The same things were measured in two ways. Each way mixes the same 10 hidden numbers, adds some noise and spreads widely along 6 directions of its own, which tell nothing about the thing.
Some things both ways: the first way, then the second way.
[  7   9  -5  -3  -8   6  12   2 -13  -1  -5  -1   5  12  -5  -4   0 -16
  -3 -10  13   6  -5  -4  -2   0]
[  9  20  10  11 -18  -1 -12   9  17  16  16 -10  -7   0  -6  12   5]

[-12 -30  -9   2 -24  -4  -1  -7 -13  -5  16   0  -5   6 -12   6  18 -13
 -12   9   6  20  -2 -13  19 -13]
[ -3   0  20 -20  -6 -15   7 -23  -6   0  20  10   5  -3 -17   9  10]

[-11  -3   6   2   6 -11   0  -3  -9   2  23 -11   0  -2  -3  -9  -3  26
 -10  13 -12  -9 -12   4   3  13]
[ -6  -1   4   4 -25  -6   6   4   2   5   9   9   0  -5  -2   4   8]

[  5   6   9  -2   0   7 -17  -9   3  -4  -8   2  -3  31   1  14   8 -17
  16 -14  14  23  11  -8 -12 -28]
[ -3 -28 -23  17  -7  -2  -5   6  -3  -6 -14  21  10  19  15  12 -13]

[ -2 -14 -13  -2 -20  -1   3   5 -14  -6 -17   5  -7   4  -2   6   0 -11
 -11   1   6   2  16 -20   6   4]
[ 13  14   8 -23  17  -6  11 -11 -12  -5   5  -7   1  -8  -4   2   5]

[ -6 -12   7   1  -5 -10 -11   7   8   8  14   4  -6  -4  -7   1  -2   5
  -2  -5  12  15  -4   4  -5   0]
[ -2   1  14  -8  -7  17  -6 -22 -12   7   6  -2  -6  15  -2 -29   8]

[ -8   2   3   3   8 -10  -2  -4   2   6  12  -4   1 -12   2  -5  -6  -5
   3   8  -3   5   1  13  -5 -14]
[-18 -17   3   0 -16 -14  -2 -19  -4  11 -20  22  12  13  15 -18 -13]

[  7  -1   2  -4  -2  12  11   6  -2   9 -18   1   2  -8   2  -7  -8  -6
  -4  -8   0 -17   3  -4   0   4]
[ -1   6  -8   3   8 -11   1   2   0   7  -1 -18  -1 -18  -4   4 -13]

[  3  16 -31   4  23  16   3   7  -7  -4 -21 -18  15  13  30  -8   8 -12
  17 -23   0 -14   6   5  -3  -7]
[  0   7  -2  -1  19   4  11  18 -26 -11 -18   1  -2  -1   6  -7  -2]

[  1  19  12 -14 -11 -24   0  -8   1   3   7  18 -15  -4 -14   0   3  17
 -14  20 -11  22  10   6 -26   3]
[  7  17  13  23  -9  11   0  11  13  -5   4   0 -13  19   3   3  10]

[  0  11   4   1 -10   9  23   2  -8  -2 -19   7   1  -8  -5  -4  -2  -1
 -12  10  -5 -10  -5  -4  -5  10]
[ -5  -7 -19  16   5  -3   8  30  -4   3   0   8   5   0   0  21  -6]

[ -3   2  22   4  -6  11  -1  -3   6   0   1   6  -3  12  -6   6   7   9
   3  -2   3   5 -11  -4  -6  -1]
[-16 -38 -25   6   4  -4   5   3 -13  -8  -4   0   3  -7  15  -3 -20]

[  2  16  15  -4 -12  13  20   4 -15  13   9  -1  14   8  -6  10   9  -5
  11  -8   8  12  -5   9  -4   2]
[-11  12   2  14 -19  -2   0   1 -10   5   5  -7 -13   6  -2 -10   5]

[  4   2  -8  -6 -12  -5  11   3 -19   6   9  -2   1  -9  -8   1 -11  -4
  -5   5   3   5   5   1   0   8]
[  3 -12   3   2 -30  -1  -8 -10   2  18  -4  19  10  16   3  -2  -7]

[  4  -7 -19  -8  -2 -11 -21  -9  -9 -13   7  -6 -13  20   3 -15   3  -9
 -10 -14   9   2   3 -21   7  -6]
[  6 -18 -20  14  15  11   7   5   3 -14 -11   7   0   5  15  17  -4]

[ -5 -23 -10  -2 -10   0 -13   0   5   4   4   3  -9  34  -2 -11  23 -13
 -12 -12   8  19  -4  -8   2  -4]
[ -1   6  20   1 -14   0  -3 -15  -9  -5  25 -11 -16   4 -17  -3   8]

[ -8  -8   3  -5  -3 -10  -8  -7  -9   8  28  -8  -4   4  -7 -13  -3   4
 -12   7  -3   2 -10  -3   7   3]
[ -5   6  19  -8  -5  -2  -2 -10   9   4  21 -14 -16 -14  -5  15  -6]

[-5 24  8 -8  7 -6  0 -3 -9  8 12 -6  6  9  0  2  3  2 10  2  0 12  9  3
 -5 -8]
[-5 -9 -6  9 -4 -4  0  2  0 -3 -2  5 -3  1  3 19 -6]

[  7  -1 -27  -7 -11   8   5  -9 -17  -6 -14  -2  -4  18   5 -13   4 -35
 -11  -2   0   0  10 -14   5 -10]
[ -4  13  12  -6 -13 -28   3  -9  13   9  14  -1   4 -12  -1  13 -12]

[  2  -9 -10   0  20  14 -11   0  14  11  14 -16   1  16   5 -26  -5  -9
   9 -20   5 -11  -7  -2  18 -11]
[  6  13  15   7  -2  19  -8  -2  12   2  28 -16 -20   8 -23   9   2]

[  7   9 -11  -7 -15   3   9   4 -21  -5 -22   3  -4   9  -3  -2  -8  -4
 -18   4   4  -5   2 -18 -10  20]
[  6  -9  -5  12 -22   9 -11  23   6   8  -4  11   3  13  13  10   0]

[  9 -18 -17  -9 -30  -1 -10   3 -10  -3 -18  14 -15  34  -7   2  13 -16
 -22 -10  14  26   6 -17 -16  10]
[ 24   9   4  14 -19   3 -21  23  13  12  26 -10   0   5 -15  18   2]

[ -5  -8   7  13  -2   3   6   5   5  -7 -28   9  -2   3   8  -1  -1  -4
  -7  -3  -1  -8  -1   1 -14   2]
[ -7 -18  -9  10 -14 -10   0   1 -21   0 -26  18   9  18  20 -14  -4]

[ -1  -4   6  -9 -21   1  -7   1 -11   2 -24   9  -5  18  -7  17  12 -17
 -11   0  17  23   9 -24 -12  -9]
[-10  -9  14  -3 -15  -3 -16 -14   0   0  -9   2  -2   5  16  -9   6]

[  8   2  23  -1 -11   9   9  -7  -3  -1  -6   8  -4  -1 -12  14  -1  19
  -2   8  -6   1  -3  -1 -12   2]
[  7   5  10   6  -4  -5  -9   7  14  -4  -9 -23  -9 -16  18  -4 -13]

[ -8 -15 -25   3   0  -4  -2   5 -25  -4  14 -22   9  13   7  -6   1 -13
  -1 -12  12  -2  -2  -9  21   0]
[ 16  18  19 -11  -2 -10 -20  -6  16  16  -5 -22   2 -15   2   3   2]

[-17  -8  -3  -2  -2  -7 -16  -3  -5   0   1  -4  -7   2  12   1  13   5
  -5   6  -6  -2   4 -13   2  -3]
[ -3 -16  14  -2  13  14  -6   2 -15 -32  -3  14 -11  21   7  15   8]

Other things, the second way, with their names:
Z101: [ 15   9  16 -13 -11 -15   6 -26   5  13  17 -15   4 -11 -20 -16 -13]
Z185: [-13  -1   7  -3   3   7  -6 -17  -1  -5  -4  -3  -5   7  20 -27   0]
Z603: [  8  -5  23   3 -23   9 -11 -12 -11  -9   5   6 -18  28  -5   4 -13]
Z239: [  2  13   5   5  11  18   9   1  -5  -7  -2 -18 -24   6  12 -12  -8]
Z44: [ -5   1  -7  11   6  22  -7  28   1  13 -15  18   4  19   5   3   4]
Z850: [-10  -1 -15  19   2   3  15  15 -18  -9 -19  39   9  29  17   3  18]
Z57: [ -1  -3 -12  19 -16 -10   3   4  -5   6   7  16  12  20 -15   5  11]
Z331: [  1  21  -4   8 -16   5   9  21   9  17   1  13   5   2   4  -4   7]
Z34: [ -8  -9  -3  -2  -6   8  12 -10 -33   6 -11  15   2  16   0 -27  -1]
Z609: [  1  12  -3   6 -11 -30   2   5  20   9  16 -12  12 -18  -5   2  -1]
Z61: [  7  -2   2 -10  15  -8  -7   7  -2   3   8 -19   7 -18  -7   1  -7]
Z759: [-13  -7 -23  13  -3   7  12  15 -29  -2  -3  19   2  17   4  -7   1]
Z240: [  5   5 -12  11  12  -5  25  11  -7 -19  -1   6   1   1   5   3   1]
Z738: [ -3   8  17 -16 -10  -5   9   9  -8   1  32   5 -10 -10 -18  32  -1]
Z722: [-18   1 -15  18  -8  -5   5   3  -3  10   3 -10  -7  -9   5  -8 -10]
Z456: [ -1  -4  -5  13 -12   4  -7  11   1   7  -4   2   0  10  15  -9 -13]
Z109: [  8  11  -1   3  -8   2  -4 -13  -2  22 -15 -10   3   4   5 -23  -6]
Z780: [-13  -2   4  10   1  -1  -8 -11  -8  -3  -4 -13 -11   7   7 -12   1]
Z618: [ 14  -4   3  11 -12  13 -16  -1   6   6   0  -7  -9  19   3  -1  -9]
Z397: [ -8 -10 -11  10  13   5   0   2 -17  -9   1  -9  -9   0   0   4  -3]
Z73: [ 3  9 -1 17 -2 11 -6 23 -4 -2 -5 -8 -8  2  1 -6  4]
Z449: [  2  -2  22 -16  -2 -11   7  -9 -14  -7   9   0  -7 -11  -1  13 -15]
Z621: [  6  18   3   1 -15   3   3  19  -1   2  22  15  -1  13  -6   8   8]
Z496: [ 21   4   6  13   3  13 -18  23   9   2 -12 -12  -3  -4  -6  18   4]
Z297: [  6  22  -1   9  -2   6  23   7  -7  -4  -9   8  -4  17   8 -19   7]
Z404: [  7   4  30 -14 -10 -12 -17  -7  22   6  10 -19  -6 -19   6   9 -15]
Z236: [  9  13  -2  21  -2  22   7   1 -21 -12 -11  17 -17  48   4   4  13]
Z907: [  3  -3   9 -13  -8 -12  20 -28 -25  -4  20  10   0   3 -29   9  -3]
Z413: [  2  15  15  -7 -18  -9  12 -15 -17   0  19  12  -2  18 -19  -7  13]
Z87: [ 14   7  16   9   3  11 -14  15  -1   7   5 -16  -4   5 -18  -6   0]
Z216: [ 13  22  19  -1  13  15   3  14  -7  -8   1  -1 -15   8  -9  27  14]
Z27: [  5 -10   0 -14  14   9   4  -4 -23  -4  10   5  -1  -1 -10  14   4]
Z225: [  0 -12  -1   3 -22 -17   5   4   4   1  11  18   7   1  -6  28  -2]
Z10: [  0 -13  -7   5   1 -20  12   4 -10  -3   8  10   8  -5 -15  30  -6]
Z669: [ 11  34  -3   9 -11  -5   9  17  11  10   1   8   9   1   6   0  15]
Z498: [ -1  25   5  22   5  22  -5   6   0   6 -15 -19 -24   8   7  -5  11]
Z17: [ 10 -23 -19   6 -14   1  -1   3  -7   6  -1  28  21  20  -5   8   0]
Z971: [ -1   4  25 -15 -27   1   2 -10 -16   1   3  16  -1   9   2 -13  19]
Z577: [ 20  -3  -4  -3  19   6  -2   4   0   7  14 -18   2 -15 -18  17  -9]
Z725: [  8 -17 -13  -8  15   7  -4   9 -19   7   5   0   8  -6 -10  16  -5]
Z628: [ -9  12  -2   9  15  -4  11   6  -6  -5 -22  11   5   3   9  -2  12]
Z701: [ 16 -10   4   5 -12  17   6  24 -17   1 -19  16  -5   8   9  16  -5]
Z765: [ 12   6  15  -9  10   3   3   0 -18 -16  17  -4 -16   1 -18  37   8]
Z857: [ -2  31  10  11 -17   7  15 -14  -4  14  -9   1 -13  15   9 -30   9]
Z304: [  1 -10  22 -18   3  16  -7 -16  -2  -3   1  14  -2  18   6  -4   8]
Z554: [  8   7 -12  10  12   3   7  22  -1   5 -10   1  -2  -2   5  28  -8]
Z102: [-15  -5   4   3  -8  -1  -4   2 -10  -4 -26   4  -9   4  31  -6  -5]
Z78: [-13  -1  -5   3 -13 -16   1  -3   1   2  21   2   0  -3  -1  12   4]
Z220: [ -6   6  -4 -17   3 -27  21 -14 -10 -14  25  -6   1 -24   0   4  -5]
Z247: [ -5 -11  11   2  -3   7  -5   6   1 -12  18   5 -16   5   1  34   4]
Z378: [-17 -10   0 -26   4 -26   1 -28 -15  15   4  -7  10 -26  -2  -2 -15]
Z721: [  5  -1   9 -10  12   4  -3   8 -12  -5   0  -6  -9  -2   2  21  -6]
Z107: [ 10  11 -18  24 -10 -11   1  17  12   5  -8   9  20  19   3 -16   5]
Z260: [  7 -21  -3   2  21  21  -9  -2 -12 -10 -13  -3  -8   2   9  12  -6]
Z995: [-5 31 -5 16 -7  6 15 16  3 10 14  8 -5  8 -5  3 22]
Z135: [ -1  -3  -4   2  -7   8 -12  16  -6   7  11  18   9  18 -12   6  13]
Z11: [ -3  -4  30  -4 -11 -15 -11  -2   4  -6  21  -4 -12 -11  -7  38  -9]
Z473: [ -6   5  -4  17 -10   1  -9  -9  16  15  -3  -8   5   1  -4 -28   7]
Z357: [  2 -15 -10   7  12  -7  -6  27  10  -4  22  -4   8 -17  -6  33  -4]

Some of these things the first way, each followed by its name:
[ 15   4  -6 -10 -14  15  10  -1 -15   8   5  -4   6  10  -3  -8   7 -19
  -2 -20  11   2 -10  -4   2   2] => Z722
[  5   3  -4  -5   5  13  -3  -3  -2  12   9  -9   4  19   6   1   3  -9
  17 -11  -3   6  11   9   0 -10] => Z603
[ 12  10 -19   3  20   0  -1   0  -8 -14 -22 -12   2  -7  20 -16 -21  -7
   1 -17   0 -30   3  -3  -7  -2] => Z669
[ -2   8  11   1  -1   3  -4  -5 -14  -1  -7  -5   6  22   1  11   5  -9
   4  -2   8  11  -2  -6 -12 -11] => Z102
[ -8  -8  -6   3 -12   3  11   2 -23   0   5  -9   6  -3   3   0  -1  -5
  -7   3   0 -10  -5  -7  11  10] => Z721
[  1 -10   7   1 -11  -1  11  12   2  10  -8   9  -3 -24  -4   2 -10   9
  -8   3  -2  -6   1   7  -9  14] => Z34
[  5  20  -7  -1   9   2  13   0  -9   1  -6  -5   7 -15  13  -3  -1   5
   7  -1 -12 -11   3  16 -13   0] => Z449
[ 10  16 -12  -3   6   6  10  -4   0 -13 -19   3  -5  -8  11 -10   1   8
   1  -4 -14 -19  10  -2  -5   1] => Z240
[  2   4   3   4  -2  -5  15   0 -18  -4   7  -6   6   0 -11   9  -6  22
  -5  12  -3   5  -7   8  -8  11] => Z701
[ -2   0   7   1  11   3 -13   1   8   6  -1  -4   0  23   3   3   9  12
   5  -7   2  11  -2   4 -14  -6] => Z73
[ -2 -20   9   5 -11   0 -18 -11  -4  -4  10   0  -9  16  -4  13  -2   1
   0   4   2  13  -2  -3  -7  -8] => Z621
[-1 -4 11 -5  4 -6 -7  3 13 13 11  3 -5 -8 -9 -4  0  9  0 -3  5 10 -1  4
 -3 -8] => Z473
[  2  -2   5  -5 -20  -3  -4  10  -6   3 -18  12  -2  15 -13  22   9 -11
  -3  -8  26  36   9 -13 -17  -6] => Z725
[ -5  16  -8 -13  -2 -15   5   0 -16   8 -10   2  -2 -12  11 -14   5   1
 -19  11 -16  -8   4   1 -18  13] => Z11
[ -1 -23  -1  -1 -21  -9  -2  -1  -5  -2   0  10 -13   5  -4  -9  -5 -17
 -15  -6   4   2   8  -7   2   2] => Z236
[  2  32  27   3  21  -2  -3   3  18   8   7   2   6  11  -4   7 -10  12
  27 -10  10  20   7  20 -23 -15] => Z618
[ -1  -7   4  -5  -6 -10  -8   4  -9   3  11  -4  -1 -14  -2   4  -1   7
  -3  -8  11   1  -5  -6   0   1] => Z260
[  6 -21 -22   2   1   3 -10   4   4  -5  -1  -6  -4  18   2 -13   6 -14
  -3 -24  17   6  -4  -8   9  -8] => Z577
[-11  -6 -14   5   8  -8 -16   0   2  -7   1  -7  -4   7   3  -8  -3 -10
  -4   0  11   5   0 -13   7 -13] => Z304
[  6   0  -8  -7 -14  -7  10  -1 -24  -2   0  -2  -1  -3  -5  -4  -9  -9
 -14   3   2  -2   4  -8   0   7] => Z554
[  2  -4 -11  -7  -9   3  20   7  -6  11   2   3   1 -16   0  -5   1  -2
  -1   0  -9  -6  15   7   9   6] => Z907
[ -6  10  -5   9  13   7  18  11   5   1 -14  -3   9 -12  15 -18  -4  -6
   5 -13  -3 -24  -1   8   4   4] => Z57
[ -8  12 -17  -5   8  -9   6   5 -16   2  -3 -10   5   1   7  -9  -1  -2
  -5   4  -4  -5  10  -5   3   3] => Z216
[-7 13 -7 -1  2 -4  2  6 -6  3  7 -4  5  1  6  6 11  8  8 -3  2 11  3  8
 -7  2] => Z61
[ -9 -12 -22  -5   3  -9 -14   7 -16   8   6 -16   4   6  16 -14   1 -22
  -6 -16  10  -3   2  -7   6   0] => Z378
[ -4  -2 -14   0  -4   1  16  13   2   9  -3   3   2  -7  -2  -8  10   6
  -9   1  -2   5  -2   9  -2  13] => Z87
[-15   0  12   3   8  -7  -2   6  -1   5  -5  -3   1   6   7   0  -1   8
   1   1  -4  -6   7  -1  -3   2] => Z765
[  0  -5  10  -4 -12 -13  -2  -3  -6   0   4   7  -9  -7 -10  -5  -8  -1
 -17   6   3   4  -5  -4  -9   2] => Z995
[  9  -1  -5  -6  -6  -9   7  -1  -8   3   7   3  -4  -3  -9 -12 -12  -9
  -9  -4   3   4   3   5  -4   1] => Z857
